The rows are grouped in 4 different ways at once. Each group adds its own fixed numbers to the row, and there is some noise. The rows also spread widely along 10 directions, which tell nothing about the answers.
In the rows, 128 means zero.
Some rows, each with its group in each grouping after it:
[ 85  97 167 123 120 136 141 135 129 132 121 133 129 180 142 146  92 106
 143  63  77 164 146 139 117  88]
j758 j141 (4) rager
[135 200 134  87 151 128 110 137 134 136 130 106 112  97 136  95  91 131
  51 147 137 143 109  79 124 175]
j393 j146 (0) Dun
[ 98 127 192 106 141 149 129 113 144 117  96 140 144 155 150 104  83 128
  84 115 101 154 116 121 141 176]
j767 j278 (2) Dun
[133 104 143 141 164 146 156 148 131 125 122 121 158 153 147 116 139 139
 105 181 125 133 125 147 142 167]
j239 j969 (3) fesif
[119  94 123 154 168 144 165 173 117 125 127 100 163 153 113 151 146 135
 109 175 112 223 137 169 108 125]
j239 j860 (1) fesif
[167 123 121 128 150 142 167 121 158 102  71 185 133 170 146 106 131 132
 110 143 135 127 136 181 142 116]
j340 j880 (4) kaze
[155 175 100 186  94 103 120 164 111 127 155 133 102  79 105 126 149 136
 117 129 167 156 153 120 113 126]
j393 j141 (1) Noded
[ 91 121 156 112 169 160 148 129 133 114  87 135 156 182 132 122  95 142
  59 110  77 146 134 142 120 143]
j767 j880 (3) rager
[148 154 122 113  91 112  92  94 137 131 137 126 111 100 149 107 139 124
 167 137 158  90 111 120 138 140]
j340 j278 (2) Noded
[127 122 143 163 129 148 149 128 121 131 145 121 142 134 102 144 135 147
 110 150 147 147 126 118 139 165]
j758 j146 (0) kaze
[162  81  75 150 125 141 122 111 120 130 130 132 136  71 127 154 195 159
 163 137 141  83 144 144 155 133]
j767 j860 (1) Maguf
[105 129 144 119 126 148 106 132 114 161 143 102 142 124 128 136 114 140
 106 124 113  79 121  87 132 170]
j239 j969 (4) Maguf
[131 153 133 111 117 120 110 113 130 134 139 127 113 114 134 138 105 121
 104  80 101 114 130  93 131 116]
j758 j146 (3) fesif
[124  50 144 124 137 127 156 138 140 132 134 126 136 123 163 153 140 113
 167 103  89 162 135 147 151 102]
j239 j860 (0) fesif
[138 124 134 137 140 127 137 135 130 130 131 139 133 134 126 128 127 136
 108 110 126 119 148 134 132 127]
j340 j146 (1) rager
[109  70 139 116 132 138 154 120 143 125 102 141 138 169 145 157 121 118
 148  87  74 148 141 158 131  81]
j239 j860 (0) rager
[113 165 109 120 108 144  71  81 128 149 123 110 130  95 138 158 130 145
  99  91  93 110 116  98 111 127]
j239 j146 (4) Noded
[127 113 152 121 133 134 137  88 145 122 113 138 137 149 120 120 125 122
 134 147 135 124 113 128 151 164]
j340 j278 (3) Dun
[ 97  67 157 113 116 158 118  89 124 132 131 134 153 164 149 156 127 120
 171  97  89  94 111 132 135 136]
j239 j880 (1) Dun
[ 91 149 170  75 147 105 135 126 154 123 113 108 112 134 144 103  81 113
 100 102  91 212 115  80 128 128]
j767 j969 (1) rager
[123 149 148 147  86 119 109  99 138 124 132 134 124 128 163 131 128 119
 133 128 128 167 108 122 112 129]
j239 j146 (0) rager
[139  96 155 117 136 131 163 134 149 112  95 167 122 156 143 109 107 116
 125  94 116 124 143 140 149 124]
j767 j969 (0) Dun
[135 126 126  87 133 160 133  91 138 125  83 142 134 184 125 118 112 136
 100 174 118 102 105 138 133 151]
j239 j860 (0) Maguf
[173 134 180 157  94 131 140 121 154 104  95 192 134 154 202  84 111 123
 102 171 153 127 107 163 155 167]
j239 j860 (2) fesif
[146 200 123 138 142 105 118 176 121 134 146 102 125 103 139 100 113 137
  73 150 158 150 138 120 101 140]
j340 j146 (2) rager
[118 136 180 104  96 139 106 116 144 129 134 138 124 143 197  90  79 100
 137 142 138 128  88 122 135 167]
j393 j860 (4) Maguf
[121  89 176 124 110 130 137  63 163 131 121 159 130 102 167 131 136 126
 153 131 123 124  90  83 196 181]
j239 j880 (4) kaze
[139 141 146 127 179 132 180 180 136 127  98 149 137 129 113 111 115 150
  42 133 116 183 153 120 150 145]
j239 j880 (1) Noded
[ 84 147 155 128 124 134 104 171  98 143 167  74 154 150 152 123 101 124
 121 140 123 127 113 123  87 147]
j239 j880 (2) rager
[148 118 138 141 126 128 154 128 141 114 102 163 130 141 123 123 139 125
 128 140 138 157 137 147 137 124]
j239 j278 (1) Dun
[129 115 106 145 130 135 129 103 121 117 129 121 141 118 122 133 172 144
 150 172 146 141 117 137 125 146]
j767 j880 (1) rager
[172  90 156 154 149 132 180 148 136 118 137 161 137 133 152 101 143 128
 146 186 169 132 129 149 180 171]
j758 j146 (2) fesif
[155 175 140 165  93 116 123 115 134 142 128 140 113  85 113 130 128 144
  92 127 157 122 120  79 149 168]
j758 j969 (4) Dun
[118 142 136 155  88 142  88  65 138 123 109 123 149 121 176 151 150 147
 122 158 111 158  91 141 118 152]
j239 j860 (2) rager
[142 153 128 118 121 113 135  85 140 128 111 153 100 122  94 151 109 128
  96  98  99 145 128  86 153 121]
j758 j146 (2) fesif
[155 156  87 100 124 133 127 135 134 104 102 142 109 166 135 103 129 104
 155 153 146 132 130 183  86  83]
j393 j278 (0) Dun

New rows, each followed by its group in each grouping:
[141 114 119 134 134 134 142 107 153 127  96 138 136 120 150 131 150 132
 136 163 129 175 114 151 144 125]
j239 j860 (4) Noded
[134 130 109  67 126 133 124  74 144 120  94 141 106 159 115 125 127 120
 167 125 109 106 116 130 142 100]
j758 j278 (2) Noded
[114  66 172 157 145 139 161 192 121 129 164 114 164 140 162 115 136 121
 175 149 151 135 140 158 145 152]
j239 j278 (2) kaze
[125 104 128 130 130 137 137 120 123 128 138 140 130 128 125 132 131 130
 150 131 125 100 125 127 154 151]
j393 j880 (2) Noded
[134 157 125 144 115 121 122 117 127 124 127 133 122 126 131 143 126 135
 117 114 120 149 133 127 119 111]
j758 j146 (2) rager
[151 100 135 146 121 122 141 157 126 141 150 141 133  87 161 125 145 122
 156 119 154  84 135 122 154 139]
j239 j880 (4) Dun
[133 174  68  93 178 158  90 135 118 130  93 121 135 114 144 145 121 167
  38  77  57  75 168 140 102  99]
j393 j146 (2) rager
[103  91 162 131 120 108 129 151 122 163 184  87 129  90 120 148 106 105
 162  88 137 114 126  86 146 146]
j340 j860 (4) Dun
[140 127 124 123 121 128 128 105 148 122 106 132 126 137 147 131 132 125
 134 109 111 144 127 146 124 114]
j340 j969 (0) Dun
[131 106 144 139 123 124 143 107 144 133 116 148 128 125 127 132 138 130
 137 117 125 126 136 130 152 134]
j340 j278 (4) rager
[150 151 111 161 110 116 103 142 122 152 145 110 125  36 152 159 159 162
  77  82 100 123 150  89 138 134]
j239 j969 (0) fesif
[106  95 124 151 123 143 134 109 121 127 135 128 140 164  98 158 126 119
 157 116 110 107 129 135 122 135]
j393 j969 (3) Dun
[107  56 166 118 156 140 191 146 146 128 119 152 130 174 123 130  93 102
 150 125 106 170 133 141 162 132]
j393 j860 (4) Maguf
[118 162 124 145 111 139 108 144 114 130 145  94 136 138 140 121 122 131
 110 174 147 150 109 143  88 150]
j393 j860 (0) rager
[104 158  85  97 164 131  98 163 111 145 161  47 134  90 109 147 130 138
 110 134 115 157 128 103  94 123]
j393 j860 (1) kaze
[ 82 124 178 158  88 118 121 140 117 148 176  86 131 130  96 159  86 116
 124  79 119 164 121  87 113 142]
j340 j860 (0) kaze
[171 172 154 109 163 138 156 149 152 128  71 172 125 139 144  77  96 151
  13 158 127 102 134 107 162 176]
j239 j969 (4) fesif
[101  80 130 125 150 106 183 115 142 125 119 132 122 176  73 156 127 108
 165 129 101 171 136 114 140  98]
j239 j969 (3) rager
[135 107 114 123 140 142 119 114 134 135 125  99 147 111 163 137 157 146
 132 147 121 125 122 150 135 139]
j340 j860 (0) rager
[148 142 120 140 125 118 146 130 135 118 105 158 118 139  97 141 119 126
 100  90 116 149 149 136 121 102]
j340 j880 (1) Dun
[143 117 145 126 111 117 133 140 133 130 140 133 123 134 153 113 110 113
 156 133 148 114 126 141 139 135]
j340 j860 (2) Maguf
[ 91 134 128 128  88 136  82  81 117 140 150  99 135 134 128 167 121 122
 148  87  92 118 108 114 102 127]
j340 j880 (3) Maguf
[141 186 123 116 116 130  79 142 124 136 136 101 125  70 163  90 126 136
 101 141 166  94 117 106 113 164]
j767 j278 (4) Dun
[111 139 123 103 139 122 113 136 129 134 124 109 123 124 136 135 110 116
 113  92  96 124 139 109 116 109]
j239 j141 (3) Dun
[ 90 101 164 134 136 140 152 164 114 151 154 114 134 148  94 141  79 116
 113 112 115 138 131 102 137 157]
j393 j860 (4) Maguf
[138  98 138  85 167 116 155 170 148 129 134 111 123  99 163  85 115 110
 153 145 159 120 127 115 162 138]
j767 j860 (4) kaze
[159 124  93 130 152 107 139 206 114 140 159  93 124  69 129 106 143 119
 150 153 190 100 150 131 124 125]
j767 j860 (4) Dun
[132 128 162 105 151 173 137 136 136 137 102 128 154 147 167 105 103 149
  71 154 120 119 116 136 154 179]
j758 j860 (4) Maguf
[138 120 136 130 134 134 125 120 127 135 129 122 140 138 131 126 127 135
 133 136 134  84 126 129 141 158]
j340 j969 (2) Dun
[155 138  98 114 136 133 117 135 136 125 111 128 123  71 165 115 161 149
 116 120 126 132 145 136 139 126]
j767 j278 (0) Maguf
[119 191 140 109 121 132  78 165 109 144 155  75 128  70 150  98 108 140
  73 118 148 109 124  87 100 170]
j767 j278 (0) Dun
[109 114 159 110 139 138 131 123 139 125 102 141 142 150 160 122 115 133
 110 109  87 129 135 136 141 129]
j239 j278 (2) rager
[113 106 179 107 125 150 169  82 133 137 103 152 128 199  57 126  84 130
  91 185 137 109  93  79 168 209]
j239 j860 (0) Maguf
[156 139  92 148 125 149 121 102 131 120  99 136 136 127 123 134 170 158
 116 145 131 135 138 176 117 123]
j340 j278 (0) Noded
[137  99 104  75 149 139 120 121 136 136 102 140 124 132 149 135 133 120
 140  83  78  69 150 140 137  82]
j239 j278 (4) fesif
[111  90 120 131 156 150 155 135 117 124 141 123 146 170  96 134 133 127
 151 156 128 108 126 146 131 146]
j393 j880 (3) Noded
[114 116 131 121 118 143 136  61 142 120  75 160 123 156  84 160 109 142
  97 111  85 141 122 113 148 141]
j767 j860 (2) Maguf
[128 118 136 129 138 154 148 166 100 144 158  95 142 148  94 117 133 141
 132 182 166 109 130 126 131 172]
j758 j278 (0) Maguf
[105 118 165 156 120 155 118 116 146 103 116 140 148 156 198 119 118 121
 124 123 103 182 116 165 122 144]
j393 j141 (3) kaze
[115  90 163 184 121 124 157 141 131 133 170 102 147 108 125 138 159 130
 164 163 163 206 120 132 145 171]
j340 j278 (0) kaze
[135 157 130 127 113 124 122 128 133 130 127 140 112 125 131 115 105 126
 107 117 126 105 129 105 136 145]
j393 j969 (3) Maguf
[137 169 109  66 155 150 117 165 117 124  99 119 124 172 113 109  94 127
  86  99 109  92 151 147  88  87]
j758 j278 (1) Dun
[125 125 118 101 178 166 142 124 124 142 105 105 149 158 108 133 129 153
  80 162  98 117 125 124 135 157]
j758 j969 (4) fesif
[111 133 161 131 125 105 148 122 130 139 149 131 106  98  78 131 103 124
 104 112 135 177 125  49 156 168]
j767 j146 (1) Maguf
[132 148 164 137 165 150 152 133 140 119  99 135 155 145 142 111 117 153
  33 163 106 212 118 139 135 179]
j340 j880 (1) fesif
[138 132 101 140 109 114 127 103 131 118 119 142 106 113 104 132 143 124
 142 126 137 131 138 115 134 123]
j767 j141 (3) Maguf
[156 116 124 145 125 118 143 130 142 122 126 140 126 111 123 131 141 134
 131 128 146 130 137 133 147 128]
j340 j860 (1) kaze
[ 81  69 197 140 130 158 144  98 149 118 112 134 166 189 177 140 112 123
 150 127  84 177 102 147 148 159]
j239 j969 (2) kaze
[140 141 134  57 165 149 148 137 127 134  90 149 112 149  79  92  86 147
  48 118 119  34 149  82 162 167]
j767 j278 (0) Maguf
[166 129  77 114 135 133 122  88 140 130  99 132 120 113 114 144 163 147
 131 129 125  77 135 135 138 121]
j340 j969 (0) Dun
[173 174 112 145 125 118 105 152 112 144 157 119 125  60 132 115 151 153
  79 156 163  90 132  90 135 169]
j239 j146 (1) fesif
[142 133 174 172 101 147 142 137 121 127 134 156 134 147 137 127 108 136
  82 113 130 133 132 131 137 160]
j758 j146 (0) fesif
[149 135 115 129  51 114 103  88 130 105 125 166  97 149 149 124 125  96
 187  93 134  90 116 148  99  80]
j767 j880 (0) fesif
[190 189 107 159  56  97 105 137 119 117 148 169  92 132 134  96 116 106
 159 136 202  62 135 147 103 110]
j340 j146 (2) Maguf
[125 143 143 147  73 130 101  59 146 128 104 158 113 132 147 142 123 123
 129 100 106 151 114 121 133 134]
j340 j141 (4) Maguf
[137  95 150 147 134 124 174 113 153 109 104 158 130 133 129 115 130 124
 132 166 147 186 119 134 167 159]
j767 j860 (3) Maguf
[125 167 148 111 141 145 127 115 127 127  99 143 139 176 106 107  87 146
  41 128 116  66 126 111 127 168]
j340 j880 (3) rager
[116 191  99 167  77 117  75 109 106 134 138 102 110  78  94 150 142 147
 100  94 127 159 134  95  87 123]
j767 j141 (1) Noded
[150 138 152 100 128 134 140 150 126 122 134 145 122 190 125  83  80 101
 125 138 170  60 126 142 115 142]
j340 j146 (0) Dun
[110 141 160 136 103  96 135 212 102 147 179 114  99 119 100  98  72  92
 138  70 162  97 161  87 114 114]
j767 j141 (4) Noded
[138 138 130 161  77 137 104 103 123 132 138 130 129 116 151 146 150 140
 151 117 128 134 119 126 127 135]
j758 j969 (1) Maguf
[126  76 134 167 126 130 153 120 122 125 142 148 137 125 104 144 153 135
 156 118 139 119 147 127 148 139]
j767 j146 (1) rager
[131 125 133 123 153 144 129 124 129 133 135 104 146 130 136 127 131 134
 113 149 136 142 120 135 125 159]
j340 j146 (0) Dun
[156 136 115 123 152 118 144 161 134 130 119 132 129 108 144 111 147 146
 104 141 134 112 150 122 140 128]
j239 j969 (1) rager
[106 118 110  68 141 121 120 116 129 126 113 122 110 144  86 138  99 105
 142  59  92  79 148 106 117  83]
j767 j278 (3) Dun
[132 142 123 162  99 115 146 109 133 120 127 156 111 151  86 122 135 115
 152 176 168 153 118 131 122 138]
j393 j278 (4) rager
[153 130 119 112 113 109 130 118 146 117 116 142 105 110 148 108 131 113
 156 117 145 117 129 122 134 115]
j767 j969 (0) Dun
[123 112 123 123 119 132 121 107 121 127 139 120 134 151 119 147 134 120
 148 117 108 128 121 138 113 117]
j340 j880 (1) fesif
[119 128 141 110 120 102 127 101 145 132 139 122 112  98 130 142 115 119
 147  88 109 140 118  85 155 129]
j340 j880 (2) kaze
[111 128 155 130 126 140 137 121 132 134 120 124 139 135 134 132 122 139
  97 129 109 169 114 116 135 154]
j239 j880 (0) Noded
[122 133 118 152  94 129  86 129 110 137 159 101 143  94 171 153 150 127
 166 116 125 116 117 138 102 123]
j239 j880 (2) Dun
[ 97  64 142  77 170 143 146 122 137 133 127 113 142 167 122 132 114 114
 165  88  86  99 141 141 148 112]
j340 j278 (3) Noded
[137 138 136 130 115 131 129 120 130 132 127 130 127 148 120 120 123 130
 126 139 138 127 123 126 128 149]
j340 j969 (1) Maguf
[152 155 120  98 130 112 119 160 121 141 134 125 104  80 121 105  99 137
  92 109 144  60 145  82 152 147]
j767 j860 (2) Maguf
[137 136 125 107 105 124 116  79 148 117 112 135 118 142 145 116 141 124
 152 145 134 128 111 143 126 124]
j340 j278 (0) rager
[161 102 115 120 135 118 148 159 130 114 149 135 129 151 162  95 142 100
 210 178 184  84 126 163 132 115]
j239 j146 (2) kaze
[146 138 138 157  89 130 126 118 121 122 130 152 127 136 131 138 125 128
 141 118 143 103 124 134 133 135]
j758 j880 (2) Dun
[126 156  81 124 118 101 115 137 114 132 152  95 107  89  77 137 143 122
 151 133 150 138 139 101 105 108]
j767 j278 (3) Maguf
[159 163 119 119 141 127 127 152 129 124 112 137 124 133 133 104 120 135
  84 136 129 110 146 150 120 127]
j340 j278 (2) fesif
[116 131 104  93 106 111 101 123 122 126 130 124 102 120 102 145 115 104
 164  43 103 103 151 114 101  64]
j767 j278 (1) Dun
[152 194 133 102 145 114 136 106 155 127  93 128 110  97 108 103 118 143
  45 157 138 188 115  91 143 169]
j340 j278 (0) Dun
[177 100 112 120 163 138 131 154 138 129 122 123 145  82 194 113 164 148
 115 136 125 109 146 164 157 135]
j340 j860 (1) fesif
[159  86 113 124 127  98 159 154 119 150 168 122 110  84  89 129 153 122
 181 166 183  85 133  85 174 151]
j239 j860 (1) Maguf
[135 130 115 145  99 123 127 120 120 135 139 120 119 151  97 135 131 125
 159 121 142 106 134 139 110 114]
j340 j969 (0) Noded
[132 133  97 120 139 147 106 139 130 131 126 114 136 100 168 118 153 136
 141 131 123 126 135 160 117 118]
j393 j278 (4) Noded
[135 153 122 111 127  93 146 124 140 122 116 135  95 115  70 123  95 110
 107 116 147 134 129  79 136 125]
j767 j860 (3) Dun
[128  57 120 156 124 150 154 109 125 122 125 144 151 155 119 157 180 130
 195 160 128 150 131 172 141 126]
j239 j278 (1) Maguf
[116 109 174  92 141 151 144  84 159 127  87 147 136 150 141 128  97 141
  76 121  92 125 106  96 174 172]
j239 j860 (0) kaze
[144 144 101 131 102 132  94 100 122 127 124 141 122 124 131 155 140 130
 119  95  99 103 136 128 106  98]
j239 j146 (1) fesif
[132 118 166 127 117 139 122 132 133 142 125 142 133 115 148 130  98 141
  82  73 103 106 141 110 155 153]
j340 j860 (1) Maguf
[159 118 162 104  99 122 147  95 160 115  84 197 103 163 151 106  96 111
 127  92 120  68 127 117 163 125]
j239 j969 (0) Dun
[139 114 136 115 120 153 106 118 132 138 126 127 140 105 177 122 142 146
 123 100 112  89 136 144 143 146]
j340 j278 (0) Maguf
[131 134 116  93 129 158 103  99 129 130 108 111 139 142 160 134 126 142
 127 146 107 109 109 143 130 137]
j758 j860 (2) Maguf
[148 138 153 168 116 124 145 130 151 115 106 150 138 100 181 112 160 146
 101 162 139 213 125 148 143 149]
j239 j278 (0) rager
[175 146  99  78 154 125 106 115 136 129 126 125 119 101 166  98 135 132
 122 149 137  57 126 127 147 140]
j340 j146 (2) fesif
[147 132 145 143 136  85 147 170 152 119 141 124 113  58 188  99 134 115
 127 107 130 201 141 113 151 120]
j767 j969 (3) fesif
[112 129 126 136 112 136  95  99 139 142 115 114 140  97 167 163 140 135
 124  83  81 145 122 119 118 118]
j239 j969 (4) Dun
[139  90 136  98 170 126 181 142 145 109  93 161 134 180 145 106 124 118
 145 158 120 127 133 159 152 114]
j239 j880 (2) rager
[183 161  71 115 112  94 148 109 143 103  89 170  83 135  68 115 124 107
 140 140 173  86 139 128 125  86]
j767 j860 (3) Dun
[146 107  83 147 112 125 131 121 106 151 168  95 121  96  79 161 179 148
 185 140 157  74 136 107 142 130]
j758 j969 (0) Noded
[103 120 152 120 151 167 130 159 110 138 137  81 165 178 152 119 118 144
 111 156 116 127 120 151 105 154]
j758 j969 (0) rager
[170 169 102 112 178 125 148 210 118 113 140 123 124 145 142  69 109 113
  92 187 170 115 145 161 102 128]
j393 j146 (3) fesif
[128  96 125 184 162 125 172 170 130 137 141 100 154 100 128 151 170 155
 116 141 122 212 156 152 136 137]
j340 j969 (0) rager
[123 104 144  92 193 116 180 173 143 128 130 117 124 126 119  96 103 101
 132 147 146 179 135 114 146 136]
j767 j146 (4) Dun
[122  97 111 100 148 125 113 121 141 133 119 111 137  83 179 155 157 127
 163  84  77 152 142 141 137  90]
j239 j278 (2) Dun
[173 149  75 157  99 112 103  99 129 112 125 149 112  78 141 136 169 129
 165 130 161 104 134 146 122 108]
j767 j146 (2) Dun
[147 128 100  62 175 113 133 139 135 136 133 105 118 107 122 112 121 120
 131 120 131  62 135 103 148 126]
j340 j880 (3) Dun
